There are 11 hidden switches. A switch that is on adds its own fixed numbers to the row, and there is some noise. The rows also spread widely along 15 directions, which tell nothing about the answers.
Known rows, each followed by its switches (1 for on, 0 for off):
[  0   6  -9  59   6  22  15   4  -4  11  -4  15   7 -38  13  25 -13  47
  26 -11  40  -8  -3  -1 -24  22 -26]	1 0 0 1 0 1 1 0 0 1 0
[ 16 -28  55   4   3  30  -5   2  23  15 -16   4  12   5  -8   8 -29 -17
 -20 -11  38   4 -20   7   4  36  -4]	0 0 0 0 1 1 1 1 0 0 0
[-21  11  41 -34  23  33   4   8  51   1  31  11  17  39  18   5  -7   4
 -12 -29 -14  22 -27  10  45  50 -11]	1 0 1 0 1 0 1 1 0 0 0
[-31  -8 -26 -49  19 -10  -5  14 -29  -3  20   9  -6  38 -15  30  19  -4
  14 -18  -3 -37 -16 -30  74  -2   9]	1 0 0 0 0 1 1 1 1 0 0
[  9  11  26  45 -11  47  12 -15  12 -38   8  18 -13   0  -9  11 -45   6
  47  42  18 -37 -34  -1 -32  33   1]	1 1 1 1 1 1 1 0 1 0 0
[-19 -11   5  -7  16  10 -31   9  63 -17   4  -4  24   3  -2 -18  31  -9
  25 -34 -30  -6   5   5  51  35 -28]	1 0 1 0 1 1 0 0 1 0 0
[ 13 -15 -20 -12   8  -1   8 -24  44 -22  -8  20  30  -5  16 -40  21  -9
  15 -22  43   0  15 -24 -48  -8  50]	1 1 1 1 0 1 0 0 0 0 0
[-20  29  22 -22  17  26   4 -37  30 -43  21   3  -8  43 -33  -7  -7  -7
  15  11 -57   1 -26   2  10 -23  30]	1 0 1 0 1 0 1 0 0 0 0
[ 33   9  -1  42  17  38  -4 -14 -46  -7   7   9 -10  24  -7  29 -41  17
 -21  18  24 -23 -12 -46 -37  -4  13]	1 1 1 0 0 0 1 1 0 0 0
[ 15  31 -24   0  42   6 -19 -25  -5  13 -32   4 -29  -4  -1  22 -56  15
 -15  29   5 -32  -4  -7 -41 -13  -6]	0 1 0 1 0 1 0 0 1 0 0
[-20 -13   3   5 -16   1  18 -56   3 -40  17 -36 -23 -27 -32  11  -7   7
  52   5 -17 -31   5  -7   5 -22  18]	0 1 1 0 1 1 1 0 0 0 0
[ 15   5 -17   9   7  24 -49   5 -13  19  -2 -56   8 -23  22 -44  -4   6
 -49 -25 -13  16  52 -15   7 -14  -1]	0 0 0 0 1 1 0 0 0 1 1
[-49   9  10 -14 -26  28   4   1  68 -32   2  -7  21  36   4 -20   4 -43
 -14 -22   1  18  21 -23  12 -27  36]	1 1 1 1 1 1 0 0 0 1 1
[-33  11 -23  30 -21  16  -2  -2 -63  -3  59 -59 -18  14  25   7   9  33
  -1  -1 -35 -15  14 -26  44 -20  -3]	1 1 0 0 1 1 1 0 0 0 0
[-57  47 -25  29  25 -27  22 -18  13   5   8  13 -41  38   6  36 -10  12
  17  29 -20 -10 -19  20 -48 -57  27]	1 0 1 0 1 1 0 0 0 0 1
[-29  -4  -5 -53  41  -7 -33  -7  54  50 -34   7 -15 -15  11  -5 -23 -21
  -2  -9  46 -18  -7   3  -2  31   1]	1 0 1 0 1 0 1 0 0 0 1
[  4  20 -11 -29   6  51  -1   6 -36  -3 -15  28   3  30  15  -9 -11  -1
  -2  17   8 -18 -36 -22  -1   0  51]	0 1 1 0 0 1 0 1 0 1 0
[  2   4  20  14   4 -55  -1  27  12 -27  17  11 -14  29 -18 -27   8 -29
  26  19  17 -52  30  -3   1  -7  51]	0 1 1 1 1 0 1 1 0 0 0
[-11  18 -54  41   1 -28 -23 -10  15   2  13  -8 -12 -14  37 -16  28  14
  16  -7  -9   9  27   4 -47 -29  -8]	1 1 1 1 0 1 0 0 0 0 1
[  5 -30  22  -1 -34   9 -18  23  16 -12  -3  10   2  26  26 -40   1 -45
   3  10  41  -1 -13   0  -8  23  20]	0 0 1 1 1 1 1 1 1 0 0
[  4  39   5  27  35 -31 -51  24  52  23 -17 -32  -6  -8  38 -53 -13   4
 -38  -2 -11   5  64  23 -22  -4  -5]	0 0 0 1 1 1 0 1 0 0 0
[-30 -21  31  13  26  17   8  -6  32  15  -4 -14   7 -46 -32   5  15  16
  54 -32   8 -31  -2  16  52  29 -10]	1 0 1 1 1 0 1 0 0 1 1
[-41  30  29 -11   1  72 -12 -29  30 -14 -30  -3 -12  27  -9  -1 -34 -12
  -2  21 -23   9 -41  -1  10 -21  17]	1 0 1 1 1 1 1 1 0 0 0
[-23  16   2 -10 -10  31  -2 -33  38  23 -23   6   2 -38  15 -13  11  -5
  16 -11  10  35 -21  28 -21 -14  10]	1 1 1 1 0 0 0 1 0 0 1
[ 29 -38  20   3  37   1 -24  -7   5  15 -13   4   6  16 -39  11  10 -35
   5 -12   9 -41 -13  -9  14   7   7]	1 1 1 0 0 1 0 0 1 0 1
[-20  49 -13 -31  18  46 -24  31   9  -2 -24  53  -1  39  13  -3 -18  -8
   6  18   8 -32 -33 -23  23  20  27]	1 1 1 1 0 1 1 1 1 0 0
[ 24   1 -35 -54  22 -41  -6  -6 -73  21  61 -24 -37  30  43  12  -4  14
  -3  13  -3 -17  -8  12  20   2 -10]	1 0 1 1 1 1 0 1 0 0 0
[-37 -12  24  -7 -42  50  26  20   0   4  14 -14  32  -7  29 -38  29  -7
  13 -16  34  -1  -6 -12  42  23  42]	1 1 1 0 1 0 0 0 0 0 0
[ 16 -11 -28   2 -11  -5 -44 -20  51 -16 -24  39  11 -46 -25 -17  35 -22
  45 -26  17  18  -2   0 -26   4 -16]	1 1 0 1 0 0 1 1 0 0 1
[-28 -18  16 -18  24  24  -7  22 -20   1  -1   5  16  31 -39  -9  38  -8
  29 -16 -15 -62 -24 -24  97   5  33]	1 1 0 1 1 1 1 0 0 0 0
[-28  34 -13  16  19  -9 -33  22  25  17   7 -18 -20 -28  42 -34   5  26
  26  -2 -12 -32  24  13   9  28  10]	0 1 1 0 0 1 1 1 0 0 1

New rows. What belongs after each?
[-23  -2  16 -50  -9  21 -27  -5  63 -13  23 -28   8  22  29 -37  -5 -34
 -19 -29   3  16  18 -16  31  20  14]	1 1 1 1 1 1 1 1 0 0 1
[ 29  16  -2  23   5 -16 -36  35 -21  17  22   3  -8   2  20 -40  14  -6
   9  17   4 -27   9  16  -3  18  11]	1 1 0 1 0 1 1 0 0 0 1
[ 10 -37   1  18 -68  19  19 -12  -8 -49   8  20  17 -31 -21 -10  44 -19
  79  -3   7   2 -24  15   8   4   5]	0 1 1 1 1 1 0 0 0 1 0
[  6  18  17  44  10 -16 -13  32  19  32 -14   2  15  11   4 -30   7 -24
 -41  -5  30   8  39   9 -34 -30  40]	1 0 0 0 1 1 0 0 0 0 1
[ -5  -4  -6 -52  15 -58  12   5   1  23  13   7  -4   1  19 -34  39 -12
  21  -4  12 -11   2  36   6  -3  47]	0 0 1 0 0 0 0 0 0 0 0
[-10  -1  17 -19  46 -16 -25  20  79  16   7  24  38  34 -12  -7  31 -22
 -29 -70  -3  12  24 -11  38  12  17]	1 1 0 0 1 1 1 1 0 0 1
[ -8  -8 -40 -42 -20 -24 -37 -34  63 -54  -3   9 -23  -2   3   1 -23 -33
  29   0  16  -3  14 -23 -25   9 -21]	0 1 1 1 1 1 1 1 0 0 0
[ 29 -44  35 -15  21  16  12   1   1   9  -8  25  23 -18 -15  -5  18   3
  39 -27  39 -34 -29   6  34  51  19]	0 1 1 1 0 1 1 1 0 0 0
[ 23   2 -25 -66 -26 -25  28 -47  14 -29  18  22   7 -15  -4   4  12 -18
  12 -28  17  45  13   7 -31 -33  25]	0 1 1 1 0 0 0 1 0 1 0
[-13  22  24  78  -9  26 -43  31 -39  15   2 -32 -32  -5   0 -22   5   2
  28  41 -28 -39  -6  22  21   0   0]	1 0 1 0 1 1 1 1 0 0 1
[ -1  -2 -38 -27  32 -22  -9  35   5  16 -12  55   4  22  24   3   9  -5
  16  -7  39 -36 -12 -13   1  32   7]	0 1 1 1 0 0 0 0 1 1 0
[ 25  -3 -25  22   3 -38  -5  -5 -16 -33  39  -2   0  10 -16 -20  29  -6
  34   4 -14 -25  28  -9 -12 -23  16]	1 1 0 1 1 0 0 0 1 1 0
[  5 -56  14   3 -48  24   6 -42 -11 -24  28 -20  16 -19 -10 -24  47 -11
  37 -24   2  38 -28   8  12 -10  -1]	1 0 0 1 1 0 1 1 0 0 0
[ 28  23  44  27 -37 -11 -12  21 -12 -25  25 -15  -9  23 -17 -14   2 -40
 -11  27 -18  12  21  27   9 -22  -3]	1 0 1 1 0 0 0 1 0 0 0
[ 15 -11 -12 -48  -3  31 -19 -50  13 -11  10 -11   1 -22  -4  -6   0  -7
   5 -22  -4  35 -16  -1  -7   0  -7]	1 0 1 0 1 0 0 1 0 0 1
[  6 -35 -44 -54  -8  -3 -28  -3 -11 -18 -24  45   2  27 -23  14   9 -46
  11  -3  33 -22 -27 -42   9   4   6]	0 1 1 0 1 0 0 0 0 0 0
[-42  11  27  13  37  13 -26   3  59  20 -11 -20  20   5 -10 -25  24   0
  -9 -38 -24  -9  23 -11  46  -2  15]	1 1 0 0 1 0 1 1 0 0 0
[  8  14  48 -56  -1  22  14  19  20 -23  47   2  20  47 -22  15 -22 -24
 -42 -36 -14   3  12 -11  72  25  21]	0 1 1 0 1 1 1 0 0 0 1
[  7 -18  -3 -43  25  20 -12 -37 -21  27 -27   7  -9  15 -18   9  -5 -19
  -5   6   9  -2 -43   3   3 -21   5]	1 0 1 1 1 0 0 0 0 0 0
[-41  16 -41  21  22   2 -40 -23   7  31  -1 -17 -33   6  34  -7   7  12
  13   8 -25 -10 -13   1 -24 -20   1]	1 1 1 0 1 1 1 0 0 0 1
[  2 -21 -43 -21  24  17 -49   2   4  -2 -37  15   9  10   4 -35  -5 -12
 -17 -11  37 -31   6 -64  -8   4  25]	0 1 0 1 1 0 1 0 0 0 0
[-11  33   2  40 -31  -2   5  42 -23   5  31 -12 -10  44  44 -20 -13 -14
 -52  17  17  12  30  -7 -23 -28  35]	0 1 1 1 1 0 0 0 0 0 1
[  3  37  34 -23  -5  21   8  31 -34  30   4  10  13  10 -24  31   3 -12
 -32 -25   1   1  11   6  83 -12  10]	1 1 1 1 0 1 1 1 0 0 0
[-45 -26  13   8  -1  20 -18  15  30   1  -8  -7 -16  17   4  22 -19 -16
  31  21  25 -49 -35 -13  36  51 -43]	1 1 0 1 1 0 0 0 0 0 0
[ 22  22  23  71  -7  45 -15  24 -37  10  17   5   6  11   0  -8  15   7
  -2   7 -23   9 -11  15   3  -6  -2]	1 1 1 1 1 0 0 1 0 1 1
[ 39 -50  -6 -59 -44  13  26 -17 -23  -8  20  -6  29 -45  16 -26   8 -13
  12 -25  76  10   6 -18  -6  33  29]	0 1 0 0 0 0 0 0 0 1 0
[ 29  32  20  -3   9 -37  12 -11  24 -11   9  27 -12  27 -18  10 -30 -28
  -8  19  21  -9  17  14 -44 -22  31]	1 1 1 1 0 1 1 0 0 0 0
[-47   7  -2 -39 -33 -16  -5   7  22  -5  22  11   0  26  -2 -14  52 -45
  28 -17 -15  10  -7  13  43 -25  42]	1 1 1 0 1 1 1 1 0 0 1
[ 16  67  12  17   9  10 -23   3  16  19 -26  18 -18 -26   1   6 -45   4
 -15  16  -2   3  22  28 -20  -3  -5]	0 1 1 1 1 1 1 1 1 0 0
[ -4  40  15  10  46  -8  24  -2   6  12  23  -6   5   9   1   6   7  36
  -2 -13 -30 -10  13  22  13 -14  21]	1 0 1 0 0 1 0 0 0 0 0
[ 15  13   8 -30 -32   5  35  13  -7 -27  14  33  21   3 -10   1  -3 -16
   8  -7  41   1   9  -7   0   0  53]	0 1 0 0 1 1 0 1 0 1 0
[  5  17 -47 -19 -28  27 -13  34 -65  13  23  31   2  19  46  23  14  15
 -15 -12  -1  30 -31  -1  29  14 -28]	0 0 1 0 1 1 0 1 1 0 0
[ -2  21 -12  34  16  35 -19  26 -39  15  21   2  11  33  17 -36  29  16
 -19   2 -28   3 -15  -6   3 -18  32]	1 0 0 0 1 0 0 0 1 0 1
[-14  58   5   8  23  57 -10  14 -31  31 -13 -19 -20   0  23  21 -60  33
 -38  23 -10 -23   1 -10  17  14 -10]	0 1 1 0 0 0 0 0 0 1 0
[-70  37  17   4 -73 -12  -8  47  30 -20   2  -9 -21  32   6   7 -12 -63
   0  25  19   2  35   0  30 -23  10]	1 0 1 0 1 1 1 1 0 1 0
[-34 -26  14  15 -57  50 -15   4  29 -15 -11 -17  11 -18  20 -30   7 -31
  31   0  33  -7  -7 -15  21  25  -2]	1 1 1 1 1 1 1 0 1 0 0
[ 13  41 -21  53 -22  22  -2  37  -3 -20   6  51  28  23   6  15  16   1
 -14 -14  -1  20   9 -15  -9 -15  -8]	1 1 1 1 0 1 0 0 1 0 0
[  4   2  -9 -12  44 -39   5  12  43  16 -15  59  27   9 -31  51  29  -1
 -11 -64  10   7  14  -3  23   1 -14]	0 1 1 0 0 0 0 1 0 0 0
[ 28 -37   5  -8  -6   7  -3 -42  24 -39  17 -10   3   4  16 -32   7  -9
  30   1   5  -3 -17  -5 -40  16  24]	0 1 1 0 0 1 0 1 0 0 0
[ 23 -12  33  -1   6  29 -55  46  -4  12 -29   4 -10  19 -12 -11 -20 -50
   1  29  28 -48 -20   0  35  41 -16]	1 0 1 1 0 1 0 1 1 0 1
[ 32  21  -1 -47  26  20 -30  -5 -44  17  18  13 -31  31  14  -3 -22  -3
  -4  27 -21 -20 -47  13   5  20  20]	0 1 1 0 0 1 1 1 0 0 1
[  1 -22   6 -34 -31   5  -2  18   7  11  -5  26   5  39  29  -6  -5 -57
 -12  14  59  11 -30   3 -16  17  16]	1 0 1 0 1 1 0 0 1 0 0
[ 31  42 -11  30  32  22 -50  38 -42  33 -26  19   1   5  22 -58  18   6
   3  33 -17 -25  -4  18 -14   1  34]	1 0 1 0 1 1 0 0 0 1 0
[  3  36   5  24 -22 -15 -25  48  -1  35 -10  -6 -12 -39  24 -13  -2  -9
  -2   9  19 -11  35  37  12  15 -14]	0 1 1 1 0 1 0 0 0 0 1
[ -8 -14 -29 -12  10  33 -58  30 -27  16  -4  20  11   6   2 -31  49  -4
  28 -12 -17 -22 -38 -10  55  27  -2]	1 0 0 0 1 1 1 0 0 0 1
[ 16  15  39  20  57 -17   3 -27  32 -45  35 -37 -10  31 -37  -4 -21  19
  -7  -4 -59 -26  35  -1   3 -19  17]	0 0 1 0 1 0 0 1 0 0 0
[-48  -4  10 -51   2  -3   9 -12  40  11 -11 -26 -19 -38  12   5 -22   0
  35  -2  33 -35   6   9  40  34  -5]	0 1 1 1 1 0 0 1 0 0 0
[ -5  -1  47  36 -18   8  16  23   1 -19  30   2   6   3 -19 -14  25  -8
  47  11  -9 -25 -13  25  33  24  13]	1 0 1 0 0 0 1 0 1 0 0
[ 25 -20  18  53  46   2 -47   1  23  38 -32 -36   6 -34   9 -35   1   3
   2  -4  24 -44  29  -5 -17  24  -2]	1 1 0 0 0 1 0 1 1 0 0
[  2 -20  -4 -27 -42 -17   9  25  10 -38  58  17   4  40  30 -16   8 -28
   4 -10  30  14  -3  -4  -3  28  21]	0 0 1 0 1 1 1 0 0 0 1
[ 24  15  -3 -31  57  -8   3   3 -31   3  25  31  -2  43 -25  29  13  13
  17  -1 -32 -49 -30   1  42  14  15]	1 1 1 0 0 1 0 0 0 0 0
[ 31  -4 -27 -10 -15 -22 -11 -20  -2 -20   2 -19 -18 -30   8 -18 -28 -12
 -13   3  51   4  46 -19 -57 -25  18]	0 0 1 1 0 0 0 1 0 0 1
[ -3  -5  -1  -5 -22  -5 -10   8  47  17  -8   2  14 -32  38 -19   3 -20
   4 -21  59  23  29   5 -18  27 -12]	1 1 1 1 1 0 0 1 0 1 0
[-19  36 -41   9   9  26 -36  12  -4  20 -14  -4  11 -14  29 -22  10  16
 -22 -26   6   8  39 -41   4 -15  16]	1 1 1 0 0 0 1 1 0 1 0
[ -1   3 -19 -34  15   7 -20 -42  21  21   9 -13 -16 -29  15  21  -4   9
   7 -23  -8  22 -12  16   2   9 -44]	1 1 1 1 0 0 0 1 0 0 1
[-38  63 -72   8  -5  -4 -33   5 -30  27   2   2 -30 -14  36  20   0  32
  -4   2 -20  19  13   0  -2 -34 -25]	1 0 0 0 1 1 1 1 1 0 0
[ 37 -49  20   9 -42  37 -20   7 -18  -3  -9  18  22 -21 -39  12   6 -45
  13 -21  58  -3 -11 -22  16  24  -1]	1 1 0 0 1 1 1 1 0 1 1
[-14  29 -25  10  36  19 -22 -25   7  25 -42  34  -9  15 -22  31  -7   0
  -2   9 -20   4 -31   1 -21 -37 -12]	1 1 0 1 1 0 0 0 0 1 0
[ 14 -17  46   0 -14  57 -28  16  -5  16 -16 -10  47 -22 -26 -45  53 -24
   7 -45  -9   3  10  -2  80  11  29]	1 1 1 0 1 1 1 1 0 1 0
[ -3  14 -29  19 -22 -38   4  15   7 -39  41  -3  13   0  -4 -20  28  -6
  22 -23   5 -11  62 -24   7 -27  27]	1 1 0 1 1 1 1 0 1 1 0
[ 24   2 -15  65  31   8 -73   2  27  24 -50 -15  19 -22  -4 -46  21  -6
 -33 -16  -9  12  40 -15 -35 -24 -16]	1 0 0 0 0 0 0 0 0 0 0
[-27 -36  12 -52 -19  28 -11 -71  24 -30 -26 -46 -28 -18 -35  -3 -14 -42
  56  29  -7 -26 -29   1   9 -18   6]	1 0 1 0 0 1 0 0 0 1 0
[-101   46  -21   -5   25  -25   -4   39   60   38  -17   21  -23   22
   44   40  -10   14   10  -10    5  -23   -3    8   30   19  -16]	0 1 0 0 0 1 1 1 0 1 0
[  2  -5  38  39   9   3  18 -27  -8   7  19 -48 -12 -30   0 -18  -5  20
  29  12   4 -29  13  21  -8  -1  26]	1 0 1 0 0 1 1 0 0 0 0
[-19 -25 -20 -10 -29  23 -11  35 -40  -7 -16  12  14   4 -12  -8  37 -22
  23  -5  34 -31 -11 -35  57  -2  10]	1 0 1 1 0 0 0 0 0 0 0
[  6 -39 -12  19 -31  33   4 -23 -48   5   6 -42  -6 -52   1  20 -25  18
   9  -7  57  -8  11 -33   3   9 -31]	1 0 0 1 0 0 1 0 0 1 0
[-45 -22  40  44 -12  13 -20   1  29   1 -37 -17 -23  30 -26  13 -18 -47
  16  30  18 -27 -18   1   5 -20  -3]	1 0 0 1 1 1 1 1 0 1 0
[ 17 -20  49  48  -9   9  22  22  -6  -6  15  22  13  28 -37  27   2 -20
   2  -1  11 -17 -23  14  10  11  12]	0 1 0 0 1 1 0 0 0 0 1
[-10  21 -51   0   5  -5 -19 -44   2 -17  35  -7 -28  11  17  14   6  13
  23   6 -47  13 -16   4 -31 -25 -15]	1 1 1 0 1 1 0 0 0 0 1
[ 30  58 -25  19  -1  41 -38  29 -48  26  -9  14  27 -17   8 -11  24  22
 -46 -39 -19  29  36 -18  36 -27   1]	1 1 1 1 0 1 1 1 0 0 0
[ 11   0 -16  19  15  23  -6 -14 -19 -25  12  13 -10  25 -10   9 -14  12
  -5  -2   2 -17 -12 -39 -21 -16  25]	0 1 1 1 0 0 1 1 0 0 1
[  7   7 -27  54 -31  13   3 -18 -48 -29  30  10  13   6 -16 -29  59   9
  33  -3 -35  17  -4 -12 -22 -56  45]	1 1 0 0 1 0 1 0 0 1 0
